The rows come from 4 hidden closed curves, with some noise, and rows from the same curve form a group. Each curve winds through 8 dimensions. The rows are also pushed far along 5 directions, which tell nothing about the answers.
Some rows, each with its group after it:
[-17,48,1,19,33,-9,21,-65,53,-3,-5,12,-6,-27,17,-26,26,20,29,21,10,-19,-9] | vaka
[27,10,25,-25,29,40,14,-32,12,7,3,-7,-5,-2,25,-4,-10,2,-50,45,-26,-33,19] | tisu
[36,29,-57,37,-9,35,56,-12,-47,4,14,5,-21,16,-35,-33,6,29,17,-48,-14,-12,26] | dusav
[-2,-2,-1,-19,71,54,32,-64,25,31,11,-1,-28,-41,25,-21,12,2,-44,32,-31,-32,4] | vaka
[-15,-12,68,1,-18,-26,-11,-11,12,0,-10,19,20,-24,-19,-42,-53,25,8,14,46,-42,-48] | vaka
[-57,-8,-25,12,7,10,-37,4,42,-18,23,-4,8,-16,10,34,-2,-18,10,-37,-5,-6,-48] | tisu
[-55,-12,-4,5,-12,-43,-39,-3,31,-23,13,0,7,16,7,14,-1,-12,34,5,25,13,-18] | dusav
[21,-36,-11,-5,-39,46,-10,14,-31,4,5,20,24,-82,-4,-55,-13,16,8,-47,5,-29,-76] | vaka
[-23,-4,23,3,-6,-36,-15,-28,12,-20,-3,20,10,-12,4,-27,-16,7,17,33,32,-9,-14] | popa
[-40,-25,-30,-15,-13,-11,-54,47,19,-22,-11,-13,32,-12,-9,44,21,-28,10,-28,-6,13,-71] | popa
[36,-3,59,-11,41,10,23,-33,7,16,-13,-3,-4,-25,-4,-15,-17,27,-29,63,-2,-29,9] | popa
[16,-1,54,-33,12,-15,-4,7,17,28,-15,-3,-4,26,27,25,10,-21,-27,71,-11,34,44] | dusav
[27,-34,74,-26,-20,11,-26,9,5,33,-17,1,14,-4,4,-31,-30,9,-2,66,13,-6,-17] | dusav
[4,-32,38,-29,-20,9,-18,6,-21,19,-3,27,9,-30,-4,-41,-22,3,-7,20,26,-14,-30] | popa
[16,-12,24,-49,18,26,6,-25,7,29,6,12,-6,-23,23,-15,3,2,-34,56,-7,-11,8] | tisu
[62,24,-45,27,4,47,52,-4,-38,16,14,4,-24,0,-16,-3,6,21,-7,-22,-32,15,57] | popa
[14,-40,63,10,-14,-14,-35,13,19,4,-14,-13,18,7,-6,-9,-35,12,34,32,28,-10,-24] | dusav
[28,44,77,35,15,-21,35,-5,-22,11,-30,-26,-32,63,2,-13,-8,16,-7,49,-3,12,80] | vaka
[-31,42,0,11,12,-30,6,-56,43,-26,5,11,10,-41,13,-35,10,8,11,10,23,-30,-25] | tisu
[-12,-4,4,-12,22,9,4,3,-7,13,-11,11,0,-40,-17,-13,13,-7,-17,-23,6,-22,-42] | popa
[-7,-20,-46,-42,18,40,-14,11,25,13,23,1,4,5,6,53,24,-27,-26,0,-33,5,-16] | tisu
[11,26,30,37,-24,-50,7,7,15,-12,-13,-25,4,74,-6,-5,9,-4,49,4,20,7,30] | popa
[11,53,-21,64,26,-2,54,-62,14,-11,-4,7,-18,-23,-8,-40,2,41,35,-18,4,-19,21] | dusav
[-14,-26,-49,-32,-23,27,6,0,-31,8,23,11,4,-37,-17,-31,-5,4,-23,-38,-5,-18,-43] | vaka
[-41,-26,24,-17,36,-9,-34,-15,51,-6,2,-17,-3,4,36,45,11,0,13,47,-7,13,-12] | tisu
[53,-10,40,-19,26,34,29,9,-14,31,-7,-13,-14,28,17,19,-4,-7,-48,31,-34,0,51] | dusav
[16,-34,56,-7,28,-13,-17,-12,40,3,-21,-1,19,-20,7,17,-14,13,11,57,8,-7,-21] | popa
[39,-32,-15,-49,-16,45,2,46,-46,45,7,14,-5,-18,-9,9,13,-17,-40,-3,-22,30,10] | dusav
[-27,28,92,29,-31,-48,-5,-26,25,-36,-30,1,24,9,7,-49,-57,46,28,31,38,-47,-43] | tisu
[3,20,28,37,12,7,26,-29,4,12,-17,11,-6,6,-20,-45,-22,7,-2,12,1,-26,-7] | dusav
[20,-25,-22,-17,4,18,-10,52,-5,23,3,-16,-4,47,6,59,27,-52,-25,-7,-39,44,33] | dusav
[-5,-36,6,1,18,16,-24,31,11,33,-2,12,-5,11,-14,37,-3,-40,-15,17,-16,36,3] | dusav
[35,1,0,-27,24,52,17,-2,-2,23,16,-3,-10,27,6,25,-4,-13,-50,19,-34,-16,33] | tisu
[8,-2,41,-18,-35,-17,-3,-5,-29,-24,-12,5,16,17,-4,-40,-18,43,28,13,34,-44,-32] | popa
[13,34,-10,23,-56,-5,17,31,-50,-16,-3,2,-1,39,-25,-15,-18,24,16,-36,5,7,16] | tisu
[19,32,-7,-4,-30,2,15,8,-40,11,12,14,-12,5,-3,-34,2,-17,-24,-8,9,14,47] | tisu
[39,-48,-22,-27,25,68,15,11,-30,51,5,28,-10,-26,-24,-5,7,-8,-23,-5,-21,-9,-15] | popa
[14,-3,-38,-6,27,10,3,-9,11,18,-11,0,-2,-29,-5,-1,38,-17,-1,3,-10,15,-3] | dusav
[-25,-36,-19,-6,-50,25,-19,41,-26,15,2,-14,6,-14,-14,-20,-23,6,-3,-40,-13,8,-55] | vaka
[31,24,-9,12,3,6,17,20,-29,0,-3,-5,-13,19,-7,22,5,-4,-18,-2,-16,25,53] | tisu
[4,-23,47,-20,-33,-7,-37,33,12,13,-1,-12,12,29,28,11,-12,-21,1,32,5,24,12] | dusav
[40,-12,16,-25,24,42,10,-7,-2,29,-7,2,-4,-51,31,-8,13,-8,-41,28,-31,7,11] | vaka
[14,-1,-59,-40,17,51,-1,14,11,27,35,-2,-13,4,13,56,41,-31,-31,-2,-39,28,28] | tisu
[30,46,-34,-5,36,25,25,-21,3,3,18,15,-18,2,11,22,38,-16,-19,1,-14,2,56] | vaka
[15,-10,20,-14,17,14,16,-12,-19,22,-7,-15,-18,3,7,-24,16,9,-13,35,-13,1,16] | vaka
[41,-17,50,-33,-34,9,-8,26,-53,33,6,11,-12,28,4,-28,-18,-9,-23,42,19,16,51] | popa
[-33,-9,-77,15,-18,-1,-5,-7,-22,-18,29,19,-2,-35,-34,-22,8,16,40,-62,25,-5,-37] | dusav
[-1,-2,38,1,-19,-48,-1,4,-11,-11,-12,-10,6,46,-23,-14,-8,18,29,26,32,-9,1] | vaka
[10,29,8,19,-75,-15,13,25,-69,-1,6,22,-2,30,-28,-68,-31,-1,1,-38,34,-5,23] | tisu
[7,5,59,-18,43,6,15,-27,10,11,-26,7,1,-36,0,-16,-8,18,-32,41,2,-37,-24] | popa
[37,19,-20,-8,28,28,50,-17,-40,19,10,5,-30,5,-18,-7,18,17,-25,7,-15,-4,47] | vaka
[25,-4,-1,-13,3,3,-5,42,-28,18,6,-19,-12,22,-15,32,20,-26,-23,-2,-9,31,40] | popa
[18,-15,-11,-2,-63,-4,-27,60,-32,-23,-7,-8,30,15,-15,11,-5,4,25,-35,4,11,-31] | vaka
[-43,21,-41,16,-1,-20,-6,-16,29,-20,18,2,-6,8,21,17,21,-14,19,-15,-3,24,12] | dusav
[42,-17,0,5,-41,4,-2,41,-41,7,3,2,5,18,-24,-1,-12,15,24,-11,10,21,15] | popa
[3,-12,7,-9,-51,-2,-12,49,-48,-17,4,-8,9,26,-15,7,-24,15,1,-30,7,-3,-11] | dusav
[17,-51,65,-52,53,49,-13,-21,17,49,-6,-17,-12,-22,31,-7,0,-9,-49,82,-22,-19,-5] | vaka
[-50,24,-2,9,16,-64,-17,-31,53,-22,-9,2,5,17,21,2,33,-31,25,22,22,14,3] | popa
[-24,-19,20,-8,-56,6,-25,25,-19,-8,9,-7,4,30,13,-12,-27,30,33,-4,10,-2,-26] | tisu
[3,-30,20,-29,15,32,-10,-4,-7,30,2,-15,-12,-5,12,-16,8,-7,-19,31,-14,-6,-8] | vaka
[-12,-13,-12,-15,-5,20,-34,47,6,7,-1,-6,5,2,15,56,5,-27,-22,-4,-29,39,-3] | tisu
[-1,-16,35,-2,-10,-5,-28,-8,34,-26,-3,-14,32,0,9,-9,-25,-1,4,15,10,-42,-45] | tisu
[-42,-53,34,-31,24,-55,-66,-2,48,-20,-7,-1,23,7,15,41,5,-31,13,63,26,11,-27] | popa
[21,14,30,12,33,62,47,-69,14,36,19,13,-23,-38,6,-65,-29,41,-10,9,0,-64,-2] | vaka

New rows. What belongs after each?
[19,-28,-20,13,-53,40,8,26,-28,14,7,-10,8,-17,-21,-34,-25,41,31,-52,-7,-12,-50] | vaka
[20,-4,-67,-13,68,50,40,-34,10,36,5,26,-20,-40,-7,16,48,-11,-21,0,-40,6,6] | popa
[19,-25,-15,-11,-26,31,-7,35,-50,35,22,4,-17,40,-20,-17,-2,-33,-15,-11,-2,15,30] | dusav
[-27,-11,30,-8,16,-12,-7,-33,32,11,2,12,1,4,7,-19,-7,-10,-1,42,12,-13,-15] | dusav
[-63,-17,-14,-2,49,-44,-32,-42,65,-21,2,3,5,-23,7,26,20,-13,24,30,19,2,-32] | dusav
[-12,-44,24,-28,-64,7,-48,38,-16,-5,9,-8,23,26,-2,-16,-31,0,13,4,16,-15,-47] | dusav
[-4,34,39,36,39,-19,41,-65,4,-21,-11,6,-12,-1,-15,-49,-17,38,9,15,23,-61,-2] | vaka
[10,-33,82,-23,57,23,-5,-24,28,26,-33,-2,7,-31,7,-13,-27,-9,-57,68,-11,-45,-33] | dusav
[-16,-62,-19,-27,-31,17,-36,35,-29,10,3,-6,12,-21,-20,-20,9,-1,17,-18,5,0,-71] | vaka
[-6,-25,40,9,24,-4,-18,-24,30,-9,6,-14,9,-27,5,-8,-30,1,-11,23,10,-30,-19] | popa
[17,29,-7,4,4,-2,42,-25,-33,5,-3,-3,-21,9,-13,-35,17,30,4,10,0,-7,25] | vaka
[40,29,62,-3,-25,10,16,10,-40,15,-10,2,-14,26,16,-32,-24,9,-25,31,5,1,57] | popa
[1,-20,-59,18,15,43,5,15,-24,26,17,14,-18,-26,-22,-2,10,-38,-19,-61,-16,12,1] | dusav
[-65,31,-44,40,-26,-14,-21,10,18,-37,22,-4,1,19,1,19,2,-10,34,-65,5,7,-22] | tisu
[-18,-25,-1,-28,-61,17,-13,30,-40,16,8,40,17,-41,-34,-42,-35,24,5,-32,28,-17,-72] | tisu
[8,28,5,-6,56,37,34,-62,28,25,2,3,-25,-38,26,-26,25,16,-15,38,-19,-21,13] | vaka
[-4,40,13,49,72,9,55,-65,21,14,-13,2,-36,-22,-2,-23,8,24,-1,10,-12,-16,27] | vaka
[-22,-21,-29,-1,-17,-16,-11,-7,-25,-24,16,19,5,-13,-20,-24,-1,9,28,-27,33,-19,-31] | popa
[-5,-27,40,-26,38,2,-20,-31,32,11,-8,19,6,-40,25,1,-12,-9,-24,68,3,-2,-6] | popa
[10,-32,24,-55,42,22,6,-28,19,25,-2,1,2,-46,23,2,0,-6,-60,56,-22,-14,-8] | vaka
[0,-10,6,36,-22,11,4,4,-9,15,13,6,-5,7,-28,-33,-27,18,40,-40,26,-20,-17] | vaka
[11,11,60,18,-30,2,2,-6,-5,8,-9,9,1,0,1,-42,-45,31,11,31,15,-10,-1] | dusav
[20,-38,21,2,-68,7,-55,74,-39,-14,0,-10,28,26,-6,-4,-11,-21,29,-33,17,5,-32] | vaka
[-29,5,-46,46,-4,-8,8,6,-24,-18,4,4,-8,1,-42,-15,7,5,36,-67,12,-7,-30] | vaka
[-18,35,32,71,21,-19,30,-74,48,-22,-25,10,10,-31,-5,-66,-31,40,41,1,20,-56,-44] | dusav
[-1,-33,-31,17,-7,45,-18,26,-3,16,2,7,9,-28,-21,-3,-12,-18,-1,-42,-18,-1,-49] | dusav
[-19,7,-24,-12,4,-27,6,-8,-11,-3,-4,9,-12,34,1,5,21,-11,2,16,0,23,27] | tisu
[25,-29,-36,-14,45,68,-16,10,7,13,8,6,1,-58,21,33,34,-30,-28,-17,-41,2,-20] | vaka
[16,38,0,18,-57,24,42,6,-51,21,21,23,-21,34,-13,-51,-31,30,10,-39,10,-7,34] | tisu
[36,41,31,48,-6,14,47,-17,-26,19,-13,4,-22,42,-19,-53,-25,12,-2,10,-5,-15,45] | dusav
[38,42,-23,12,37,51,61,-50,-4,8,10,-7,-20,-38,3,-26,10,30,-33,-4,-34,-31,21] | popa
[-17,-3,15,15,-75,-6,0,24,-31,0,-6,-20,8,19,-18,-53,-41,37,27,-30,11,-10,-40] | vaka
[27,5,-47,-19,-9,39,32,16,-61,25,27,-10,-33,31,-3,-6,20,-21,-42,-22,-31,22,66] | vaka
[64,-23,-29,-32,-5,66,12,28,-36,17,11,6,7,-39,4,17,6,3,-36,-17,-36,1,1] | vaka
[-52,45,-75,23,-21,-25,25,-24,20,-22,6,-4,0,-2,-13,-11,15,26,34,-49,-4,4,-28] | vaka
[-22,14,-40,13,25,23,0,-23,37,14,11,4,-11,-25,10,0,32,-6,23,-18,-9,5,-16] | vaka
[-7,-13,-25,-2,35,-10,-8,-16,12,7,-6,-2,-4,-13,-15,-6,28,-23,3,7,9,-1,-8] | dusav
[-35,-8,-110,-6,7,29,12,-8,-20,-2,30,7,-12,-34,-14,-6,37,-19,-11,-68,-24,1,-29] | vaka
[-14,-18,26,-29,-34,-15,-49,51,5,-12,-11,-24,27,6,15,19,11,-17,10,-17,13,0,-43] | popa
[23,-22,72,-33,24,54,2,-22,6,20,-13,0,11,-70,20,-37,-32,29,-46,26,-7,-66,-54] | popa
[5,10,-49,25,34,32,26,-7,4,24,0,15,-19,1,-20,13,21,-17,-9,-11,-34,21,14] | dusav
[-6,-42,-47,-19,-31,4,-38,59,-23,-12,-2,13,24,-18,-14,35,20,-3,35,-56,7,18,-58] | popa
[13,-60,11,-47,14,48,-28,-2,-1,7,11,3,13,-30,14,3,-13,4,-22,21,-9,-37,-46] | popa
[10,-47,52,-10,-35,26,-25,45,-14,24,-9,-34,7,24,3,-4,-45,6,-13,9,-15,0,-19] | vaka
[25,10,43,-26,21,23,15,-29,-4,28,2,16,-10,-37,17,-35,-11,-6,-54,48,1,-15,27] | tisu
[-22,-51,-8,-2,8,-13,-43,23,8,3,-11,1,20,-43,-20,0,1,-33,5,-30,21,-5,-60] | dusav
[-27,5,27,30,47,-10,-4,-39,70,13,-12,-1,-5,-19,11,4,6,1,29,20,8,-5,-19] | vaka
[-44,59,-11,14,-2,-39,30,-38,16,-14,-9,32,-2,-14,-7,-26,6,24,15,-2,18,-4,-13] | tisu
[-12,-4,-12,18,-14,-11,-6,-19,-9,-22,13,15,3,-14,-7,-25,-22,10,14,-1,18,-6,-4] | popa
[-30,23,-39,32,-27,-49,2,-9,-20,-23,7,5,-7,31,-34,-35,13,1,51,-28,40,5,4] | dusav
[-17,-26,11,-13,-7,-24,-18,14,22,-7,-17,-5,25,16,-2,9,8,-20,7,2,0,-7,-46] | dusav
[-22,-54,-8,-39,-63,4,-48,74,-28,21,-1,-21,15,11,-9,8,-13,-20,-10,-12,-8,39,-39] | vaka
[2,13,-1,2,30,17,36,-33,-16,3,-18,14,-3,-43,-20,-42,-3,13,-31,-9,-6,-44,-34] | dusav
[-8,-50,-71,-3,12,52,-11,32,1,23,19,15,4,-35,-14,34,14,-35,-11,-61,-35,18,-40] | dusav
[58,-18,51,-47,16,43,30,2,-33,43,-13,1,-6,-4,2,-19,-7,5,-62,46,-22,-21,18] | dusav
[20,-55,-9,-40,-12,14,-25,55,-32,26,7,-7,3,18,-26,33,8,-13,-5,6,-4,27,-4] | vaka
[-1,41,33,33,43,11,52,-58,29,7,-18,-24,-25,0,25,-24,-17,32,-21,27,-32,-19,27] | vaka
[47,-22,-1,-2,-56,29,8,29,-48,-9,13,2,20,0,-18,-27,-36,25,3,-43,4,-31,-21] | vaka
[47,-64,22,-17,-12,56,-10,37,-21,38,0,-24,3,-8,3,3,-18,7,-9,3,-28,3,-13] | vaka
[44,12,13,31,-35,9,31,17,-35,9,-5,-29,-14,49,-1,-24,-9,25,23,-13,-13,12,44] | vaka
[32,15,-38,0,-6,18,26,40,-44,18,13,-3,-28,59,-14,47,21,-10,-13,-8,-33,54,76] | dusav
[-18,-11,-2,-24,64,24,-1,-42,44,24,18,11,-20,-32,33,29,16,-18,-35,50,-23,13,21] | dusav
[-14,-25,-28,5,29,-6,-19,-12,27,-5,4,-1,3,-34,-6,22,14,1,26,-3,9,7,-22] | dusav
[-31,-12,-73,33,1,5,-11,18,-10,1,13,11,-4,-14,-28,2,16,-42,14,-78,-1,17,-20] | dusav
[-23,-16,9,9,62,-13,2,-33,47,4,-25,20,6,-9,-8,12,12,-12,8,25,-1,-18,-38] | popa
[-12,-27,30,-9,11,-42,-39,0,38,3,-25,-8,17,1,-5,8,11,-12,29,52,25,14,-23] | dusav
